The rows are grouped in 3 different ways at once. Each group adds its own fixed numbers to the row, and there is some noise. The rows also spread widely along 12 directions, which tell nothing about the answers.
In the rows, zero is written as 128.
Some rows, each with its group in each grouping after it:
[128 156 124 134 156 136 118 129 134 148 109 106 113 130 112 133  98 112
 143  86  87 173  95 121 121 119 119 114 110 132 115 121 161  88 154 132]	k347 k671 k881
[142  87 206 134 139 114 107 126 119 134 134 117 148 166 137 153 165 157
 164  97 122 135 154  83 119 122 143  85 142 147 108 154 130 183 156 120]	k43 k288 k856
[130 118 105 147 147 128 128 124 158 127 113 151 148 142 146 139 172 126
 182 109 101 176 128 137 110 113 142  99 125 138 107 132 155 133 154 142]	k43 k273 k280
[124 176 138 117 123 127 120 118 151 200 132  97  95 103  90 137 100 135
 127 128 143 161 164 101 127  88 141  91 108 169  92 125 118  88 164 114]	k878 k288 k237
[131 138 142 102 116 107 156 126 138 127 132 143 145 156 149 124 144 129
 151 134 125 152 165 113 132 130 114 154 130 145 131 164 149 141 114 143]	k878 k648 k695
[132 138 194 110 130 115  96 118 126 154  83  66 121 176 130 140 141 163
 134 169 105 135 153  98 144 113 132  95 160 205  88 162 105 158 153  98]	k347 k273 k856
[104 177 135 124 114 147 170 119 173 125 135 177 116 102 125 161 122 109
 101 147 104 172 157 163 158 128 108 140  98 119 102 145 132  82 184 144]	k43 k979 k237
[111 160  92 121 130 139 176 115 114 159 155 142 116  90 109 128  85  93
 114  97 129 148 117  96 133 122 109 163 110 127 130 119 130  45 111 100]	k43 k648 k695
[144 145 111 123 130 115 146 131 144 155 132 137 158 114 133 128 143 129
 158 116 119 149 133 133  96 154 141  92 141 133 145 121 129  99 115 102]	k878 k979 k910
[128 163 151 138 142 148 115 126 163 166 136 122  84 118  79 151  97 123
 129  77 100 187 122 137 123 114 129  96  92 123  82 120 168  91 195 151]	k347 k677 k280
[155 129 140 126  95 101  98 110  95 136 107  92 123 154 114 128 155 168
 131 176 131 117 160  91 117 104 129 105 153 157 114 153  75 160 111 125]	k347 k677 k881
[118 155 146  98  96 129 121 125 173 144 106 122 107 114  85 115 127 156
 132 109 136 127 186 172 120 134 149 116 112 108 101 156 129 121 134 147]	k347 k671 k910
[129 150 117 104 100 127 141 128 149 130 163 147  94  77  86 114 113 115
 117  94 159 127 164 167 118 133 142 150  85  58 165 133 116  89  98 210]	k347 k648 k280
[165 127 183 150 108 130 151 129 126 126 148 156 149 145 108 152 127 139
 119 114 113 181 154 108 116 152  90 121 124 117 117 147 162 110 152 107]	k347 k648 k237
[110 145 112  89 112 121 193 129 200 137 142 133 163 101 146 136 142 132
 152 133 134 133 178 180 131 168 127 112 133 134 144 147 107 100 133 116]	k43 k979 k910
[118 159 169 113 155 108 117 100  71 112 103 183 139 145 193 130 169 104
 132 160  86  95  75 117 141 159 169 171 182 119 151 158 139 147  85 111]	k878 k677 k910
[110 167 186 118 123 137 119 116 107 130 112 147  93 145 106 126 103 118
 101 123  87 140 117 134 151 140 122 169 115 103  98 161 159 122 148 150]	k878 k677 k695
[112 142 121 118 124 142 147 123 128 160 149 117 112  89  88 132  93 111
 123  86 130 138 130 116 121 130 127 124 106 123 115 116 126  72 134 114]	k43 k648 k695
[ 88 137  91 107 128 130 120 113 108 132 111 108 113 106 111 106 117 117
 125 102 112  86 105 140 122 125 140 149 111  94 134 138  96  93 107 147]	k43 k979 k910
[162 183 108 120  70 113 143 127 130 110 129 127 106 119  81 111 108 137
 105 183 129 160 177 151 132 106  98 146  90 112 135 148  93 114 112 202]	k878 k671 k695
[166 112 119 190 108 128 126 109  65 100 119 194 164 121 111 128 162 130
 122 125 106 152 107 121  91 158 125 118 161  80 124 131 134 115 104  83]	k878 k273 k280
[136 137 131 146 176 122  91 119  84 152 110 134 121 152 132 126 131 113
 160  77  84 149  56  84 102 117 142 129 138 125 122 122 176 109 116 123]	k347 k677 k910
[131 111 111 158 186 131  82 125  94 135 126  66 116 114 117 158  98 108
 135  91  79 134  34  93 126 110 117  83 105 150 126  96 100 104 170 138]	k347 k273 k237
[138 111 137 162 136 116 104 116  72  89 111 142 158 165 145 130 158 128
 135 128  71 138  81 121 104 143 105 126 144  99 131 145 138 147 137 128]	k878 k979 k280
[ 84 130  57 113 127 117 117 106 109 111 105  78 110 120 105  95  96 114
 125  93  97 106  86 139 126  99 101 161  83  92 131 145 101  90 120 192]	k43 k288 k910
[157 150 187 134 125 117 113 124  90 179 147 198 129 127 132 130 180 140
 145 119 161 141 165  67 103 117 199 115 155 125 134 140 151 153  89 104]	k878 k979 k910
[128 128 148 141 137 120 113 113 131 136 129 124 134 135 132 152 156 142
 144 130 116 151 140 112 127 104 137  85 131 147  99 140 120 151 172 134]	k878 k288 k280
[108 122 165 127 153 129 111 114 116 124 139 127 110  97 135 152 136 117
 124  96 124 104 109 130 139 141 164 119 118  97 142 138 109 138 145 159]	k347 k288 k881
[144 153 121 132 109 117 107 110 106 162  91 175 130 168 119  84 161 132
 164 108 119 177 145 102  82 100 152 151 142 116 108 147 200 116  84 130]	k878 k648 k280
[136 131  94 184 155 143 104 101  89 102 119 155 123  90  90 152 128 106
 109 109  70 143  42 143 106 144 124  95 126  83 115  92 119  88 157 132]	k878 k677 k856
[ 96 108 179 114 152 126 133 119 136 115 125 124 133 166 137 147 124 129
 141  78  90 128 112 126 149 165 111 138 126 121 111 167 158 143 171 122]	k878 k677 k856
[116 129  84 148  93 127 139  87  79 128 127 178 123  90 108  99 147 124
 114 112 152 108 145 104 103 115 148 157 130  72 127 147 109 101  78 117]	k878 k288 k280
[ 84 135 116 117 162 136 150 120 186 151 121 153 137 123 151 158 139 118
 161  80 118 168 140 127 147 120 144 108 115 155  88 142 167 123 185 113]	k878 k273 k910

New rows. What belongs after each?
[165 146 125 153 137 128 149 144 143 151 178 139 138  86 111 166 118 112
 130 115 127 175 125 125 108 141 119  72 105 123 150  96 112  85 158 130]	k878 k979 k237
[145 148 148 126 117 127 130 128 129 151 112 136 141 141 124 129 136 133
 144 136 103 157 136 127 104 137 128 113 142 136 120 142 140 101 125 103]	k43 k979 k237
[115 143 168 121 121 125 135 117  84 152 141 127 125 134 128 127 126 130
 116 121 129 118 139  83 132 128 130 142 142 134 124 151 122 120 121  78]	k878 k979 k280
[178 184 129 149 128 110 135 119 102 180 123 141 142 149 137 122 128 117
 150 162 116 201 131  62 100  95 121 118 150 180 136 121 158  88  99  98]	k878 k288 k237
[173 158 161 144 136 121 152 131 123 133 171 207 130 119 153 160 150 106
 133 140 131 184 142  97 130 116 131 142 121 126 164 128 152 111 115 162]	k347 k648 k237
[111 152 123 128 100 135 160 104 174 147 136 182 118  80 110 148 152 135
 122 130 153 156 199 141 133 115 155 103 113 123  87 143 122 118 159 131]	k878 k288 k695
[132 141  84 108 127 101 154 127 148 134 157  88 139 103 137 133 122 126
 148 131 144 125 145 124 129 115 114 111 104 141 167 132  77 112 121 173]	k878 k288 k910
[152 107 197 143 160 114  75 132  70 110 138  91 122 174 129 155 125 127
 128 117  80 139  78  77 135 113 106 120 114 132 136 134 128 158 158 171]	k347 k648 k237
[128 121 106 119 119 118 160 132 156 121 190 128 135  64 102 158 123 123
 124 101 157 109 147 153 132 158 129  96 101  93 158 122  70 112 142 158]	k878 k677 k910
[114 152  78  90 103 118 130 130 198 144  96  75 122 118  98 108 122 151
 154 127 116 134 164 194 105 133 125 100  99 124 124 140 102 100 132 181]	k347 k979 k910
[131 156 136 131 131 114 129 120  97 146 130 134 113 163 125 120 119 120
 135 111 113 169 128  70 129  86 108 157 111 134 120 152 159 112 121 160]	k43 k288 k910
[ 92 161  99  90 109 137 165 120 177 149 123 127 112  99 110 118 106 120
 135 107 139 140 171 151 141 121 126 148  96 127 113 150 123  96 134 139]	k878 k671 k695
[127 115  48 115 109 109 149 125 148 116 127 149 139 132 126  92 150 124
 171  78 138 142 149 136  95 111 122 156  97  87 155 148 147 110  76 199]	k347 k648 k910
[121 139 193 141 126 131  92 106 107 115  77 167 131 156 129 126 151 134
 129 123  74 144 111 147 118 152 142 139 144  88  92 162 178 141 151 130]	k878 k288 k237
[166 131  72 134 108 101 144 125 113 117 187 135 136  70 126 147 163 132
 122 160 174 106 157 107 118 103 141  98 112 111 185 116  25 130  91 184]	k347 k979 k910
[113 178 123 120 117 142 108 123 150 170 104 127  76 138  66 110  88 124
 129  94 100 187 125 139 122  96 117 140  77 113  81 133 179  81 164 180]	k878 k677 k237
[143 175 180 129 120 133 129 146 141 172 137  88 104 166  72 143  72 142
 115 122  97 214 155 100 137 107  73 109  87 168  77 141 160 100 200 129]	k878 k979 k695
[154 120 179 127 108 118 106 117  91 132 121 115 141 155 113 125 134 146
 124 135 107 129 134 102 107 143 119 124 150 130 121 154 124 125 112  99]	k347 k648 k237
[131 124 153 126 144 117 101 123 131 152 117 117 134 137 132 141 154 141
 164 108 119 131 127 124 110 140 167  80 149 142 113 135 130 148 141 113]	k878 k677 k881
[118 157 133  94 109 114 152 111 138 146 113 125 123 125 144  99 127 123
 141 124 137 123 161 136 125 141 144 166 134 115 155 163 129 103  82 145]	k347 k288 k881
[171 148 137 137  97 128 126 129 135 138 148 157 118  90  87 127 140 137
 131 119 153 148 172 145  95 127 158 105 118  87 143 128 119 113 105 155]	k347 k671 k280
[126 179 179  85 106 129 135 129 135 164 114 140  88 144 107  89 104 124
 136  97 134 149 170 130 125 123 142 187 112 103 130 169 179 103  89 152]	k347 k671 k280
[144 144 111 151  96 129 168 120 154 138 163 134 124  95  69 143 105 136
 110 103 147 176 172 126 117 124  94 103  88 104 117 124 110  84 159 150]	k878 k288 k856
[151 167 101 189 144 144 113 104  73 105 122 173  92 120  92 140 107  95
  93 122  67 183  47 114 118 110  96 147 101  84 123 106 148  72 140 176]	k347 k677 k856
[ 91 130  70  80 122 104 139 130 160 185 128 100 111 159 128  98 140 145
 188  73 166 139 187  76 114  57 139 144  90 158 114 161 142 140 109 163]	k878 k979 k910
[120 170 164 120 168 132 117 127 124 155  99  96 108 168 139 146  98 118
 141 120  77 174 106  82 149  96 107 132 125 191  88 143 171 116 168 107]	k347 k671 k695
[134  94 134 147 148 115 111 123 103  95 135  90 168 132 148 160 154 137
 137 133  86 111  89 132 116 152 110  80 142 130 137 132  78 148 165 117]	k878 k979 k280
[150 135 132 136  99 116 170 116 116  96 160 166 144  94 133 144 152 123
 115 155 141 124 155 136 132 149 120 143 129  95 172 143  77 117  98 160]	k43 k288 k856
[118 116 117 131 120 120 149 126 121  92 158 160 134 117 137 141 147 116
 122 113 122 125 131 138 135 135 112 148 100  74 153 150 109 138 137 182]	k878 k979 k280
[ 94  82  70 140 126 129 124 100 125 132 127 104 132 105 106 148 150 145
 151  90 136 107 133 101 113 102 138  86 124 132  88 131  78 135 161 103]	k43 k677 k881
[193 138 124 154  95 109 139 130 126 109 184 140 145  84  95 168 154 149
 108 172 155 150 168 122 115 125 123  68 118 119 157 111  57 122 131 164]	k347 k648 k910
[127 132 150 120  93 118 114 109  92 134  96 163 126 123 116  99 160 147
 129 148 142 103 162 121 118 138 172 142 156 113 114 166 118 145  76 106]	k878 k273 k695
[101 113 159 107 163 125 112 124 146 124 147 110 134  99 141 160 139 113
 141  88 110  96 107 160 135 162 163  90 126 110 140 124 110 139 162 139]	k878 k648 k280
[105 104 121 114 116 132 136 128 110 162 151 132  98 126  90 103 109 130
 156  37 156 120 145  83 111 105 136 161  97  96 115 150 149 116 102 142]	k43 k677 k695
[111 144  76 116 113 121 156 121 143 142 144 101 124 110 114 130 112 124
 124 134 130 140 148 122 130 105  95 127  95 137 133 135  85  95 145 149]	k878 k979 k237
[122 131 102 116 150 116 142 134 122 145 127 103 128 164 154 120 124 115
 167  92 113 157 116  81 120 105 107 148 112 149 145 141 147 112 118 145]	k347 k979 k881
[142 132 138 126 103 128 145 115 154 143 160 164 125  77 101 155 166 145
 127 137 170 134 196 128 126 121 166  84 133 124 122 123  85 125 131 131]	k43 k648 k856
[124 166  91 116 142 116  73 131 169 146  90 102  94 142 114 116 147 137
 166 131  90 170 123 168 107  77 156  92  87 130 111 119 138 135 165 238]	k878 k979 k280
[ 94 162 129 108  98 129 118  97 111 129  99 145  87 129  90 104 121 129
  95 130 121 120 151 130 145 104 131 181 108  96 102 157 129 108 115 165]	k878 k648 k856
[ 91 126 151 127 128 134 103 107 116 118 136 119  93 123  92 150 123 132
  97  99 115 127 133 114 153  97 127 127  94 106  83 147 121 139 190 161]	k878 k648 k280
[151 123 147 121 130 112 166 140 128 143 163 123 160 153 162 149 142 128
 159 133 126 158 151  81 124 126  99 122 134 167 149 144 119 123 131 104]	k43 k979 k237
[147 130 120 136  86 103 160 109 124  90 139 126 164 111 120 143 151 150
 109 178 127 124 163 146 125 148 100 108 138 115 138 154  61 132 133 132]	k878 k288 k910
[152 167 116 154 109 152 128 123 151 150 123 150 120  80  62 142 111 125
 119 118 113 180 137 164  96 130 137  81 112 101 101 101 128  64 151 118]	k43 k671 k237
[122 134 131 164 151 153  97 108 139 111 109 184 119  79  94 152 143 116
 123  81  78 139  74 191  99 168 166  89 126  56  97 108 147  98 164 140]	k347 k677 k910
[132 140 139 104  98 111 148 110 162 115 111 167 152 136 154 130 178 143
 150 175 122 130 174 162 126 146 139 127 151 134 128 167 118 148 119 138]	k878 k677 k237
[156 124  85 162 105 131 176 123 132 118 166 102 151  95  84 131  90 120
 116  93 119 163 124 142  94 158  64 107 100  88 146 120 103  58 139 121]	k347 k288 k280
[156  92 172 114 127  97  96 144 124  98 121  79 142 181 135 126 158 159
 163 122 105 113 134 136 116 137 115 109 121 123 158 160  98 183 126 200]	k347 k979 k856
[203 130 171 155 127 108 129 151 111 135 176 117 157 144 110 157 118 129
 139 127 113 190 120  99 103 146  91  79 118 135 157 107 128 114 141 144]	k878 k648 k237
[129 106  82 128 102 117 198 115 141 108 166 170 181  79 143 142 154 114
 137 118 155 117 159 148 115 183 124 125 145  90 174 137  94  95  95  94]	k878 k648 k881
[168 176 161 152 115 118  93 111 106 137  98 147 122 134 110 143 158 153
 114 195 109 169 145 109 123 101 147  92 151 159  98 137 113 136 137 128]	k347 k273 k910
